Each new row is followed by its nearest point in the smallest flat space through zero that holds the last named rows.

j201:
[[ 10.4 -52.8 -24.2  74.9 -38.4 -46.9  85.7  12.5  47.6 -32.2 -36.8  25.8
   -2.8  17.1 -16.2  53.9  20.1]
 [ 38.2 -17.9  10.2  47.4 -10.8 -24.6  59.9  43.4  33.9 -36.3  23.3  27.7
    9.4  31.2 -35.5  29.7   3.0]
 [ 35.0 -16.1  39.5  20.6 -12.4 -88.9  78.4  79.7  -0.2 -27.8  -5.7  32.9
  -36.3  17.2 -11.9  56.1  14.1]]
New rows:
[ 21.8  40.4   1.8 -25.4   3.7  18.8 -13.3 -33.7 -22.3  -9.7 -37.1 -20.6
  33.7  -7.9  20.2  14.5  38.0]
[-13.7   4.5  -5.8 -13.8   2.6   9.5 -19.6 -16.9  -9.6  12.0  -9.1  -9.5
  -2.0 -10.5  11.8  -9.8  -0.7]
[-20.9  11.3  18.3 -42.0  41.2  -6.1 -39.4  36.0 -39.0  35.6  33.8  17.8
 -10.6  31.7  34.2 -32.6   6.6]
[  3.4  31.9  31.8 -48.1  22.7  -0.8 -33.5  19.4 -36.2  14.5  21.3  -7.2
 -13.4  -7.8   9.6 -17.7  -8.6]
[-24.8 -16.6 -21.9   5.8   1.6 -36.9  -7.5  -8.5 -23.1 -27.3  37.2 -28.2
  -8.1 -27.3 -40.0  15.9  31.5]
[-0.5 -3.3  0.0  2.4 -2.6 -7.1  5.9  2.2  0.3 -0.8 -5.2  1.5 -3.5 -0.5
  1.3  4.9  2.1]
[-40.0  11.3 -19.6  11.2  10.2   8.6 -29.0 -12.6 -20.4 -23.3  15.2 -23.9
 -37.4 -13.3   7.4  15.5  42.1]
[-13.5   0.7  -5.9 -10.2  -0.4   2.1 -12.4 -14.1  -8.4  10.4 -14.0  -7.4
  -5.2 -10.3  12.4  -4.3   1.5]
[-36.7 -24.0 -24.4 -41.3  17.6 -22.7 -31.9  30.8 -23.3 -16.7  37.3 -32.2
 -33.5  40.2 -34.4 -16.4  17.7]
[  4.6  14.3  16.4 -20.0  10.3  -2.4 -11.8  12.9 -15.2   4.3  12.1  -1.4
  -6.0  -1.5   2.1  -6.3  -4.0]
[-15.5  26.9 -23.4  20.1  42.1  -0.3  -2.1  -7.7  13.4  -3.4  16.6  35.9
   5.2  14.0  35.6 -16.4   4.8]
[ 0.5  1.7 -3.6  1.8  1.7 12.1 -5.9 -5.9  4.0 -0.5  6.5 -1.6  7.7  1.9
 -3.6 -6.2 -2.6]

j80:
[[-15.2   9.4 -14.1 -25.3 -36.9 -33.7  66.3 -24.1 -35.4  -1.2  13.7  64.8
    6.1 -18.2  35.1 -40.7   9.7]
 [-54.1 -11.2   6.1 -46.9  17.3   4.3  64.7   5.4  54.1 -16.0  42.3  51.7
  -20.6 -32.8 -39.7 -25.7  22.4]
 [-49.8  23.2 -18.4 -54.0 -23.8  68.4  75.6 -11.0   3.7  15.3  19.4 -22.8
  -20.7 -26.7  -3.2  -1.6 -14.7]]
New rows:
[ -2.2 -26.5  -5.0 -33.2  -2.9  -3.3 -30.9  24.0 -14.6  41.7  26.5 -20.5
 -40.4 -33.8 -31.1  42.0 -33.0]
[ -6.1   1.1   1.4  -3.2   8.6  25.9  -6.4   6.4  14.6   3.1   0.2 -26.2
  -6.9   0.2 -14.0  13.4  -5.9]
[-10.6   1.4 -12.3 -16.3  -9.5   1.8  39.0  35.7 -10.1 -10.3  17.1  23.0
  -1.1  16.6  -8.2  34.3  -4.5]
[-12.8   2.1  -2.5 -13.3  -3.7   5.5  21.0  -2.6   3.6  -0.1   7.9   8.3
  -4.1  -8.1  -1.9  -6.3   1.6]
[ 20.8  32.9 -42.9  28.9  22.8  -5.4 -25.6 -37.6  29.8 -21.9  30.4 -42.2
 -34.9 -35.6  28.5  15.3 -13.3]
[  5.3   2.0   0.2   6.0   3.0  14.0 -14.9   3.3   0.6   4.1  -6.6 -23.4
  -0.7   5.5  -2.5  12.1  -6.7]

j264:
[[ 30.9  12.6 -41.5 -66.6  68.2 -10.0  23.8  45.0 -10.0   6.5 -12.7  15.2
    4.3  -7.3 -13.0  17.9 -40.3]
 [  0.6  10.9 -22.9 -32.1  35.8 -11.9 -14.5  55.9  22.4  31.1 -75.4  -6.5
   -7.9 -14.9  11.7  17.7  -8.1]
 [ 23.5 -34.8 -75.9 -60.4  47.3   0.2 -45.0  46.3  13.3  17.2 -63.6   9.4
    9.9  35.1  10.4  53.7 -14.7]]
New rows:
[-28.8   3.0 -21.7   0.4  13.1  62.3 -32.3 -24.6  22.9 -16.3  -9.2 -16.9
   4.1 -11.2  -8.3  36.5 -30.3]
[  1.7 -15.0 -13.8  -2.9  -2.1   3.5 -17.2  -0.6   3.3   0.4  -8.6   1.0
   3.4  14.6   4.3  11.7   3.8]
[ 34.9  28.6 -23.7  19.5   3.9  28.5 -16.9   2.7  27.0 -26.9 -11.2 -32.6
 -56.9  -4.9   1.2  16.2   5.7]
[ -3.5  -1.1  -1.5   1.0  -1.0  -0.9  -8.2   6.3   6.4   5.9 -15.6  -3.1
  -1.8  -0.4   4.6   3.0   3.7]
[  0.6   2.3  -5.8  16.9  10.0 -36.5 -12.3 -19.2  25.3  -9.2   4.4  62.3
  -3.2 -17.6  -1.1 -21.8 -18.8]
[ 0.9  4.1  3.6  0.0  1.2 -0.6  7.0 -1.8 -3.0 -2.0  7.3  0.9 -0.2 -3.4
 -2.7 -3.8 -2.4]

j295, 3 rows:
[[-27.2  32.9  23.9  23.2 -36.5  15.1  10.3 -15.7  25.5  13.8 -11.1  -5.1
  -29.3 -69.7 -28.6  33.4   1.1]
 [-65.6  88.9  38.2  10.6 -22.8  67.3 -10.2 -45.4   5.6  29.1 -15.0   8.0
  -18.8 -22.5 -59.3 -13.9   7.7]
 [-64.1  63.4 -65.4 -19.7 -50.5 -10.6 -61.2 -50.1   5.1  29.8   0.4 -15.1
  -13.5 -12.5 -12.6 -35.8 -18.5]]
New rows:
[-25.5   3.8  -6.5  10.0  18.1 -10.0  37.0 -62.3  -2.7 -11.4 -12.9  16.4
  -9.3  -4.0 -26.9   6.5 -16.0]
[-11.5  15.4   7.9   3.4  -5.7  11.4  -0.4  -7.7   2.6   5.2  -3.1   1.0
  -4.8  -8.2 -10.9   0.5   1.4]
[-20.6  -4.0  28.2  -8.8 -23.7  38.3  -1.4  -0.6  -1.8   0.9  -6.7  -9.3
  27.1  -3.9  55.7  27.9  27.7]
[ 1.6  0.9 13.9  5.1  2.7  8.1  8.3  2.1  1.4 -0.8 -2.0  2.4 -1.6 -4.7
 -5.1  6.0  3.3]
[ 28.5   0.5  49.4  27.1 -48.2  48.1 -14.6 -17.5  10.4  11.6  -4.8  -3.5
  20.9   7.1 -40.1  -0.4  23.5]
[-10.1  20.6  36.4  10.8   4.5  32.8  13.8  -5.2   1.3   4.1  -6.8   7.9
  -4.6  -7.1 -22.6   5.0   8.9]
[ 42.2 -42.5   6.1 -12.7  -7.5  -7.0  41.2   7.8  28.8   3.0 -45.9  10.4
  54.5   9.7 -13.4 -20.3  11.0]
[ 24.6 -26.6  12.6   2.1  19.2  -3.2  16.1  18.2  -4.5 -11.5   2.1   4.1
   8.1  12.5  10.4   6.9   4.4]
[ -0.1  24.0   1.4   2.6 -30.3 -27.6  16.1  -5.6  32.1  -5.5  -3.7  18.4
   6.3   2.5  -2.4  -8.4   2.5]
[ -6.4   5.5  -5.3   1.4 -10.0  -3.5  -3.6  -4.4   4.7   3.3  -0.8  -3.1
  -5.2 -12.1  -1.9   3.4  -2.3]

j322:
[[  8.9 -52.6 -88.9  41.9  48.1 -55.0  31.7  -9.3  -8.2  56.9  -2.8  -6.2
   22.4 -24.8 -24.2 -32.2 -33.3]
 [-45.3   9.3 -50.9   9.8 -18.1 -24.9  29.9 -13.6  14.0   7.4  -0.1 -19.8
   23.9  -7.1 -22.6  -7.3  33.1]
 [  0.9 -32.3 -50.5  31.8 -56.2 -18.1  45.9 -25.4 -61.7   2.2  15.0   4.5
   65.0  17.0 -15.9 -27.5   1.9]]
New rows:
[ 39.1   5.9  57.3  33.4   6.2   9.4  14.9  -5.2   2.6 -38.6  19.0   6.2
  14.2   2.9 -28.5  44.1  11.1]
[ 12.2   4.4  28.9  -7.9 -14.3  17.8  -9.6   2.5 -12.0 -15.3   3.0   8.3
  -2.6  10.6  10.3   5.5  -2.3]
[ 14.8  -1.4  -2.5  -0.3   0.8  -0.8 -41.2 -18.1  29.3   9.0 -33.8  -1.6
 -10.8 -17.9   2.6   5.6  15.9]
[ -3.8   7.1   4.8  -5.9  17.9  -0.3  -8.9   5.7  18.9   3.6  -4.6  -3.5
 -15.6  -7.2   1.1   5.4   0.4]
[ 23.2 -24.6  62.3 -13.7  24.5 -29.2   9.0  30.2  23.6  31.3  27.1  -9.3
   5.4  -1.4  17.1  -7.4  -3.2]
[ 18.8  -6.1  14.6  -2.9  25.1   4.1 -14.9   8.4   4.6   5.9  -3.2   5.8
 -17.6  -4.4   7.8   2.7 -18.5]
[ -0.7   0.1 -30.8  -6.0  -4.8  -8.3 -41.6 -62.3  -3.7  -2.9  -9.1 -22.1
  19.8  45.1   3.1  62.3  15.3]
[-11.8   6.9  -3.6  -1.0 -15.1   0.3   6.2  -3.9  -0.3  -5.9   1.5  -3.5
   7.5   3.0  -3.2   0.6  12.5]
[  4.4  -9.8 -18.9  23.2 -17.7  -6.6   2.4 -59.6   4.9 -62.3   2.2  -8.7
   3.9  -3.1 -11.0  13.5  13.3]
[-12.2   4.1  -8.2   2.2 -24.7  -0.6  11.8  -7.2  -8.6  -7.4   3.7  -2.7
  16.1   6.2  -4.8  -2.3  14.0]

j379, 3 rows:
[[  4.9  -0.3 -32.7  -7.7   3.7   6.7  -0.7   3.5  -3.1  12.1 -37.0  49.3
   64.1  -1.8  20.8   6.2 -18.3]
 [ 36.6  18.8  10.3  19.1  28.4 -39.7  11.5  45.3   2.2 -20.1 -11.9  37.0
  -15.1 -16.5 -46.0 -15.2  21.7]
 [ 25.7 -15.9  67.2  -7.4  14.6 -24.2 -26.6  19.6  26.9  -0.7   3.4  -8.1
  -50.9 -22.1  -0.3  -8.5 -11.1]]
New rows:
[-28.9 -11.6  28.5  19.1  11.9   5.1 -16.0  16.1 -46.7  -7.1  17.4 -30.5
 -54.6  17.2  -8.1 -32.1   0.6]
[ -4.8   0.3  21.5   5.4  -3.5  -3.5   1.0  -3.8   1.5  -8.3  26.6 -35.8
 -44.3   2.2 -14.1  -3.9  13.0]
[-20.6  46.0  11.6 -57.1  -9.7  27.4  -0.7 -13.6   9.8   2.0  16.9 -20.8
 -46.5  -6.0   9.2  52.5  29.1]
[-15.3  -5.1  10.0  -1.8 -11.5  10.3  -2.0 -17.0  -0.4   0.3  22.2 -36.2
 -25.1   7.2   4.1   2.1   2.9]
[ 17.3 -40.4 -24.0 -26.8  -1.7  18.5  -9.9 -19.7 -20.2 -26.0 -29.7 -13.3
  -5.0  32.9  -8.3 -38.8   5.6]
[-7.2  0.1 -8.4 -0.8 -4.9  6.9  2.2 -7.3 -3.5  1.8  2.1 -4.5  5.7  4.5
  4.1  2.4 -0.2]
[-47.3  53.1 -12.1 -28.0 -26.5  -0.3  43.3  19.1 -28.8 -18.5 -11.5 -31.9
 -21.1 -14.3 -13.8   2.2 -37.3]
[-12.9   7.9 -15.9   7.3  -7.6   7.0  12.8  -9.3 -10.9  -5.6  14.6 -17.3
  -5.7  10.5 -10.4   0.7  13.8]
[  1.3   6.3  -4.2  37.5  18.0  20.5 -18.8 -53.1 -13.4 -23.6  28.0  16.9
  30.9  -4.7  -2.8 -21.3 -39.8]
[ -7.5  -0.4 -13.7  -2.4  -5.2   9.1   1.8  -8.1  -4.1   4.1  -3.0   1.8
  15.7   4.8   8.4   3.8  -3.5]
[ 27.8  -5.9  35.0 -21.0  -1.1 -45.2  12.2  41.2   3.2  35.4 -42.4  16.7
  53.1 -40.5  47.9  19.6 -29.5]
[ 25.7 -15.6  19.5 -16.9  15.1 -10.5 -24.9  18.1  19.7  15.0 -39.8  48.4
  32.0 -20.3  27.4   0.9 -32.8]
